Each cloud of rows lies close to a flat space through zero, with a little noise off it, and is much wider in some directions of that space than in others. After each cloud: how many dimensions does that space have?

[[ -56  -12  -15  -19   13    5   14  -28   -6  -21  -52  -17   39  -16
   -12   -5  -21   21  -37   -8]
 [  32    2   44   30   42  -27  -56   17  -11   15  -25   14  -11  -14
     3    4    2  -30    4   10]
 [  65   16   20   23   69  -13  -29   25  -34   24   30  -13  -13   -9
    -2   -7   42  -58    9  -11]
 [ -69  -33   -4   13 -105   -2   63  -44   39  -31  -24   38  -31   44
   -31  -20  -93   43    9   17]
 [ -42  -21  -18  -22  -33   18   44   -9   33  -12    7    1    4    6
    41   -3  -23   26   19    4]
 [  48    8   23   59    4  -23   -5  -36  -36   11   -7  -13  -28  -12
   -18   -6   12  -59  -11  -13]
 [  72   41  -23  -38   68   14  -52   32  -55   46   89  -30   40  -25
     2   31   93  -24  -30  -45]
 [  22  -11   35   49   -5  -34   12   -4   -4  -23  -32   23  -66   39
   -76  -22  -13  -48   10   34]
 [  23   20  -20   -4   -7   19    8   11    9   13   37  -26    4  -16
    40    1   28   10   21  -15]
 [ -16    4   -6  -20   -9    8  -16   14   12   -3   -9    9   16   -1
    -7    7   -6   35   -8    4]
 [ -21  -12  -13   30  -39   -5   45  -64    0  -33  -55  -35  -13  -10
    -4   -4    5  -12  -25   -3]
 [ -36  -18   12  -22    4   -4  -11   20   23  -12  -27   28    5   11
    -9    5  -23   22    4   24]
 [  -2  -12   27   16   37  -21  -20   -8  -30    8  -17   19    1    2
   -31   -8  -25  -25  -15    0]
 [  -9  -10   12   35  -23  -13   26  -24    0  -20  -31    4  -29   12
   -35  -21  -29  -14    1   10]
 [ -14  -15   24  -24    7   -7  -24   43   36   -6  -17   42  -11   24
    -2   14   -3    8   20   37]
 [ -49  -14  -37  -30  -51   28   51  -19   24   -7   24    1   14    8
    33   -3  -31   46   11  -10]
 [ -25  -21   15   12   37  -21   13  -16   -9  -29  -63    0   -6    5
   -34  -17  -10  -32  -14   20]
 [   7    5   12    3   56  -13  -36    9  -19   -5  -45  -11   15  -17
   -24    2   25  -23  -24    6]
 [  59   26   20   43   17   -2  -27   23  -16   53   57    2  -11  -17
    39  -17  -14  -18   35  -20]
 [ -78   -9  -41  -76  -47   37   10   19   38   -7   11   31   49   14
    -1    9  -46  101   -6    4]
 [   7  -13    4   67  -89   -7   65  -55   10    4   24    8  -57   26
    11  -28  -60  -18   33  -11]
 [  51   39   -9   -9   66    7  -52   34  -23   17   -1  -46   34  -49
    28   12   85  -15  -13  -16]
 [ -48  -15   -3  -50   -7    5  -10   18   15  -17  -12   38   21   27
   -41   14  -24   44  -19   20]
 [  -9   17  -15  -24   -1   16  -25   11    3    7    3   -8   35  -23
    16   11   10   36  -12   -8]
 [ -59  -26  -12  -64  -33    7   -3  -16    1   -2   12   50   36   35
   -44   28  -37   51  -40   -5]]
 : 8

[[  24  -16   -1    0  -34   -3   25   10  -30   11  -39   22   -1   44
    -4    3  -10    1   -7  -17]
 [  16   -3  -15  -20   49   -4   16   27   40   -8  -39  -20    1   15
     6  -34  -73  -26   -8   25]
 [ -33   53    5   18  -19    0  -25  -32  -38   20   70  -18   -2  -11
   -36   35   65   -9   65   27]
 [  43  -53   27   -5   36  -20  -31   -5   17  -14   -1  -22   55  -18
    39  -79   30  -53  -52   -2]
 [ -17   29    2  -42  -73  -23   13   18  -50  -10  -36   38  -59   51
    41   33   14   24   -6   -4]
 [  16   17  -11  -11   12  -28  -24  -77   20   -9  -11  -48   19   -7
    12   10  -63    1    3   24]
 [ -29   26   -2  -37    7  -36  -39   22  -50  -10   15  -26   -9   20
    -3   16   25    0   -4   32]
 [ -17  -11  -36   17    3   42    9  -30   42   14   33   45   -3  -56
     6    1   -4   17    9   -9]
 [  22  -40   25   13    8   11    1  -13   53  -12  -30    3   10  -36
   -17  -41 -100  -28  -26  -10]
 [ -13  -15  -75   44   26   18   10  -48   23    3    7    0   23  -23
    15  -24   33  -41   -4  -11]
 [  53   14   10  -33    6  -32    0  -27   27  -16  -11   27   13    3
    35  -12  -32   23  -20  -18]
 [  36   32  -50   23   23    9  -13  -94   11  -13   -5  -22   43  -34
    14   -2   -6    6   -2  -23]
 [ -63   53  -44   11  -12   41   49   46  -17   14   23   33  -43   11
    14   28   89   11   52    4]
 [  -7    6  -57   31   33   -8   11    2    8  -27  -62  -42  -22   11
   -19   13  -45  -12    4    2]
 [ -22   -4   22  -38  -25    5   20   72  -30   16   -7   17  -25   52
    11    0    7   -6  -18   19]
 [  22  -37  -27    4    0   -2    7  -52   39   19  -21    3    9   17
    -5   -7  -56   -5   10   -3]
 [ -50   12  -11   49   30   24  -10   30  -32  -13   21  -42   16  -43
   -10  -26   97  -56   12   14]
 [  18  -24   47  -25   19  -41  -29   37   -3  -10   -3  -42    3   42
     5  -19    3  -17  -31   18]
 [ -13   -9    3   -4   14   14   -1   13    2  -17  -13   11   11  -39
    22  -36   35   -7    2  -14]
 [  32  -40  -44    0   18  -20  -33  -58   37    0  -34  -49  -15   -7
    18   17  -65    8   15   45]
 [  38  -20   57   -9   -7  -39   -7   33  -15   -4  -11  -18   14   35
    -6  -24  -19  -30  -26   12]
 [ -41   10  -14   16   -8   21   43    2   16   10  -12   20    2  -15
   -21    4  -41   -6   17   -2]
 [  48  -55    3   44    0   -8    4    2   -4  -22  -32   30   38  -33
    -6  -43   -6  -27  -59  -50]
 [ -16   13  -55   39   13   30   17  -21   11   11   13  -15   -2   10
    -2    5   31  -22    7   -3]
 [ -24   47  -48   29   11  -11  -16  -48  -11  -20    8  -14  -10   -3
   -31   14    7  -24   14  -18]]
 : 15

[[-24  13  14  17  39   8 -12   1 -11  -2  10  15   4 -22 -11   7 -31  -8
   -3   4]
 [ 40 -11   0 -15 -39  11  19 -25 -21  -6  -4 -24 -21  20  33 -22  38  28
    7  -9]
 [-14 -12  -3   6  14  15   3 -10 -10  24   2   3 -10  11  -8 -15   3 -12
   -2   6]
 [ 59  12  -2 -34 -77 -33  21   9  25 -34 -11 -32  -8  11  30  11  42  28
    7 -22]
 [ 51 -11  -2 -32 -64 -11  18  -9   1 -18 -14 -39 -10  23  26  -8  50  24
    4 -13]
 [-48 -30   2  31  75  44 -13 -29 -36  54   3  23  -4   0 -22 -28 -31 -19
   -2  16]
 [-25  26   1  16  14 -18 -14  34  38 -28   6  17  21 -25 -17  39 -33 -16
  -11   2]
 [-35 -30  -2  29  71  58   2 -45 -59  53   2  24 -17  -9 -21 -35 -35 -16
    2  12]
 [  8   8  -4 -31 -48 -50  -1  47  47 -16  -2 -22   7  17  -6  12  32   1
   -4   2]
 [ -2 -15   0   7  16  23   6 -30 -30  24  -8   0  -9  -3   5 -22  -3   3
    1   0]
 [-38 -40 -10   4  31  18  -7 -10 -23  59   2   2  -7  22 -23 -41   7 -21
   -5  25]
 [-65  30   4  16  43 -26 -30  55  51 -11   8  38  33 -24 -35  33 -44 -35
  -11  20]
 [-31 -44  -2  15  54  53  -4 -40 -54  61  -4  14 -10  11 -13 -48 -10 -15
    5  19]
 [ 56  24  -3 -27 -70 -41   9  23  28 -54  -3 -27   5   5  30  32  30  26
    5 -14]
 [ 31  13  -1   4 -23  -6   3  -5   2 -23   1  -8   6  -6  16  17   5  14
    2  -6]
 [ -6 -15   2  -5  -2   3  -2   0   2  16  -2  -8  -2  12   1 -12  13  -4
    0   5]
 [ 15  -7  -3 -13 -17 -20   3   6  14  -1  -4 -13   1  13  11   2  20   3
    2  -2]
 [-50  -7  -1   5  35 -12 -22  25  13  23   2  11  11  -4 -29  -1 -20 -34
   -4  21]
 [-42 -57  -7   5  43  43  -2 -21 -31  78  -1   1 -22  28 -22 -64   5 -24
   -5  27]
 [-35   6   7  35  68  34 -13 -25 -36   7  11  34   3 -30 -14   0 -48  -9
    2   5]
 [ 33  48   9   1 -21 -24   2   7  16 -60  -3   8  19 -26  26  50 -15  21
    5 -22]
 [ 10  -8   1  -6  -5  10   9 -15 -19  11  -3  -5  -5   1   8 -19   7   6
    4   0]
 [-32 -18  -8   0  23  13  -3   2  -3  37  -1   5   2  16 -22 -30   4 -18
    0  22]
 [ 30  26   7 -18 -43 -30   7  11  22 -41  -4 -26   6  -5  11  25  21  15
    2 -13]
 [-31 -19  -1  24  54  43  -3 -32 -35  34   6  20 -10  -5 -18 -25 -27 -22
    1  10]]
 : 3

[[ -12    3  -46   31  -40    6   12  -16   23  -17    0  -17    8   26
     1   22   14   10  -64   16]
 [   1   -8   -6    9  -25    9    7    6   13  -13   -4  -10  -11   -5
     6   13   -9   16   -7    6]
 [  -4   20  -16  -25   20    3   10  -61   24  -13  -51   11   32   13
   -41  -38   34   25    5  -11]
 [  52   23  -50   -6  -60  -28  -22  -41    3   43   22  -34  -43   49
     0  -26   11    6  -38   -2]
 [  47    2  -69   19  -91   -5    2  -55   33   -8  -23  -40  -36   33
   -22   -5   16   49  -68    5]
 [ -15   -7  -32   -5   40   -1  -31  -16  -20   21  -16   28   11  -17
     2    5   -9  -17   37   -4]
 [  30  -18   16    7   -9  -16    0  -18  -26  -11  -13    0   10  -11
   -41  -46   32    9   14  -12]
 [ -63   49   13  -27   25   27   46  -14   68  -31  -16    1   59   49
    -3    0   26    6  -45    1]
 [  -2   17    9  -38   16   11    4  -10   24    9  -15    7  -15   -4
    -4   -2  -18   24   28  -11]
 [ -37   35    6   -2    5   11   31   -4   39  -22    5   -7   37   46
     2    7   24   -8  -54   11]
 [ -43    9  -50   17   39    4  -39   32  -13   46   34   17   -1   -1
    61   56  -42  -67    2   17]
 [  35    7  -22  -32  -22   -4  -14  -47   15   18  -33   -5  -35   -3
   -17  -20   -8   44   21  -13]
 [ -27   14  -21   14   -1   10   11   11   19   -4   15   -3   19   30
    16   27    6  -20  -46   12]
 [  20   11  -35   -5  -15   -6   -2  -58    5   -1  -28   -5   11   25
   -39  -34   36   18  -12   -4]
 [-100   41    4    7   31   42   66  -12   80  -62  -21    2   95   51
    -7   27   42   -2  -84   17]
 [  -3   34    7  -38  -30   15   13   19   57   12   11  -24  -49   25
    40   31  -40   27  -19   -6]
 [  87  -13  -12   -7  -43  -46  -47  -27  -51   55   16  -19  -59    6
   -21  -54    2   -1   26  -10]
 [  -8  -30   -8   37   -8    1   -4   12  -20  -21    7    3   14  -17
     2   18    4  -10  -10   11]
 [  10  -21  -21   31   19  -11  -38   32  -51   32   33   10  -13  -27
    32   25  -29  -45   22    8]
 [  23  -19  -41   29  -21  -20  -28  -13  -34   14    6   -2  -10   -1
   -12   -9    9  -11   -9    2]
 [  54  -18   13   -8  -19  -23  -21   -8  -33   21    4   -6  -28  -12
   -21  -36    3    8   28  -10]
 [ -31  -17  -64   59   12    3  -26   23  -25   11   25    7   28    1
    37   50  -16  -59  -36   31]
 [  23  -32   11   15   16  -15  -31   27  -56   19   12   17  -19  -47
    14    3  -21  -25   48   -1]
 [-114   45   40  -26   72   57   65   27   80  -48  -18   25   73   21
    29   49    0   -5  -26    8]
 [ -22   17    2  -27   21   13   12  -16   26   -7  -27    7   15    7
   -10   -6    1   17    6   -5]]
 : 6

[[-29 -22   5 -42  19  10  38  -3 -35  29   3  -2  -3 -30 -10  16  10   0
   -4  -8]
 [-14  32 -53  26  -8  -4 -20 -16 -37 -22  27  -5   7  15   1  -1 -24  18
   22  27]
 [  3  26   0 -31  12  -7 -29 -11  -9 -23   8   0   0  17   1   7  -5   6
  -35 -19]
 [-14  45 -26  15   9 -19 -16   3 -32 -32  -6  16 -11  23   1   4  13  -3
   -5  19]
 [ 17 -28   4   7  -7   4  -8   1  20 -12  11 -15   9 -25  13 -49  -6 -23
  -21  14]
 [  7   9  12 -23  -2 -14 -41  -5  -3 -35  -2  14   4   1  13   9  12 -19
  -41 -23]
 [ -6 -10  -8   0   5  -4  -5   5   6   1   2 -22  29 -36  25 -24   4 -26
  -21  -4]
 [ -1 -17  21   1 -18  -3 -22  14  23  -8   3   2  -2  -2  -1  -3   3  -7
   12 -18]
 [ 19   5 -14   8  -1  -7 -24  10  -1 -29   6   8  -5 -15  -3 -47  -4 -11
    2   3]
 [ 17  84 -45  24   8 -19 -42 -15  -8 -28   9   5  -2  53   0  15 -29  26
    4   1]
 [-29 -29  27 -34   2  -2   0  26 -13   4   5   9 -13 -26 -17 -10  14  -4
   17 -25]
 [ -6  34   4  11   5 -23 -38  -5   2 -29   3  11  -7  13  17  -5  14 -19
  -35  21]
 [ -4  45  20 -29  15  -7 -10  14  23  13  -5  -3 -18  49 -20  38 -14  31
   14 -52]
 [ 11 -37 -13  37 -15   7   4   3   9  -8   9 -14  16 -31  14 -61  -2 -17
    3  45]
 [ 11 -20  -5  13  -5   5  -2  -5   9   3   4  -8   8 -20   2 -29   1  -2
    2  25]
 [ 33 -39  38 -17 -11  11  20   7  24   8  -6  21 -11 -13  -2  -6  -6  -9
   -9 -27]
 [  6 -20   6  -1  -1   7   6  -7  20  23  -2 -15  19 -24   9   1   1  -4
   -3  -3]
 [ -5 -34  21  -9   6   3  13  -4  10  11 -16  -7   6 -36  12  -3  36 -36
  -33  16]
 [-18   3  -9 -11   8   6  22  -4 -14  32  -3  -7   6  -7  -7  32  -1  14
   20 -12]
 [-33  -5  29 -20   0  -4   3   9 -10   9  -4  13 -26   8 -18  36  22   0
   13  -9]
 [ 16  42  -2  -7  -2 -17 -52  -3  -6 -54  -7  19  -7  47   1   9   3   7
  -27 -16]
 [ -1 -34   7  28 -19   0   5   1   8  -1  -2   7   9 -29  19 -10  12 -28
    1  23]
 [ 10  -8  13   2  -6   3   3  11   7 -10  -8  10  -9  17  -7 -12   0   9
    7  -5]
 [-39  13  19 -14   9 -19 -26  11 -19 -11   6  14 -11   6  -3   1  24   4
   -8  13]
 [  5  11  19   4 -11 -16 -42  18  20 -30  19  13 -14  12   3 -30 -13  -4
   -2  -8]]
 : 12

[[  -8   20  -23  -13   11   18    2  -28  -18   -7   52    5   30  -12
     2   -1  -13    7   30  -39]
 [  13   32  -26   37   -1   13   -7   35    3  -23  -42   35  -42  -11
    -8   30   28   27  -40    9]
 [ -18   62   59   18    9   37    6  -30   23    9   59   38   20   11
     4   -1    8  -14   14   -8]
 [  -1  -26   26    5    2  -11    4  -13   37   33  -29  -19  -10   26
    17  -28    8   -9  -11    9]
 [  42    9  -16  -35  -51  -14    8   20  -39   30  -11  -24  -27   41
    -1    3  -38   56   19   -6]
 [   6  -17   22  -51  -15  -25    3    2  -24   11   21  -33   41   18
    -5   -3  -29  -24   27   12]
 [  -1   15   40    5   -3    8   -3   -2    9    5   23   20   14   13
     1    1   15   -6   -1    1]
 [ -18  -17   14   -8  -12  -27   14   -7   18   23    1  -22   -5   22
     0   -9  -25  -35    7   32]
 [  -8   -2   18   -4   -2   18    2  -35   -6   13   31   -5    0   -1
    12  -17   -6   17   28  -30]
 [   7    2  -22   -4   23    3    4    0    2  -10    7    4   17  -15
    -4  -12   -4   -6   -2   -9]
 [  20   -4  -29  -12  -11   11   -1    2  -35   -3   42   13   -3   -7
    -8  -11  -21   48   24  -38]
 [   9   62   63   19   24   57    3  -40    7   15   16   17   -5    4
    18  -27   26   25   23  -19]
 [  26   29  -20  -18  -22   16  -10    2  -32    6   17    5   21   19
    14   12   -3   50    6  -47]
 [   5  -71  -47  -13  -31  -33   -3   24  -27   -6    1  -17  -34  -13
   -18    1  -26   25    8   -7]
 [  -9  -40   40  -17    3  -25   11    9   -7    1   15  -19   -3  -12
   -29  -22  -21  -40   23   49]
 [  17    0   16  -15   18   23    2   -3  -36  -14    0  -10   -7  -29
   -15  -20    0   28   31   -3]
 [  -7  -20   13  -27  -28  -26   -4   10  -15    3   -5  -28    8   13
    -2   20  -15  -21    5   23]
 [ -13  -12   35   -8   -1   -4   -7   -2   -2   -5  -37  -27   -6   -6
    -1   12   11  -19   -1   29]
 [   2    7  -69   14  -38  -28    9   48  -14  -16    1   24  -51   -4
   -31   49  -37   10  -15   27]
 [  10  -53   50    4   52   -9  -13   38    3  -46  -34    2   32  -39
   -23  -25   51  -52  -23   42]
 [ -32  -81  -56   31    5  -55   19   14   51   10  -27  -10  -50  -16
   -18  -17  -30  -49  -25   47]
 [ -32   19   51   15   20   19   -5  -34   26    0   11    4   19   -6
    14    1   22  -33    5    4]
 [   5  -44  -38   31   15  -23  -22   65   17  -49   10   60   16  -25
   -29   12   34  -29  -59    2]
 [  41    9  -61  -39    8   43  -13  -12  -88  -30   88   20   41  -38
    -6  -21  -17   90   51 -109]
 [  15   -6  -51  -20   -9   -6   27  -26  -11   32   51  -12  -12    5
    -4  -39  -66   25   41  -24]]
 : 9
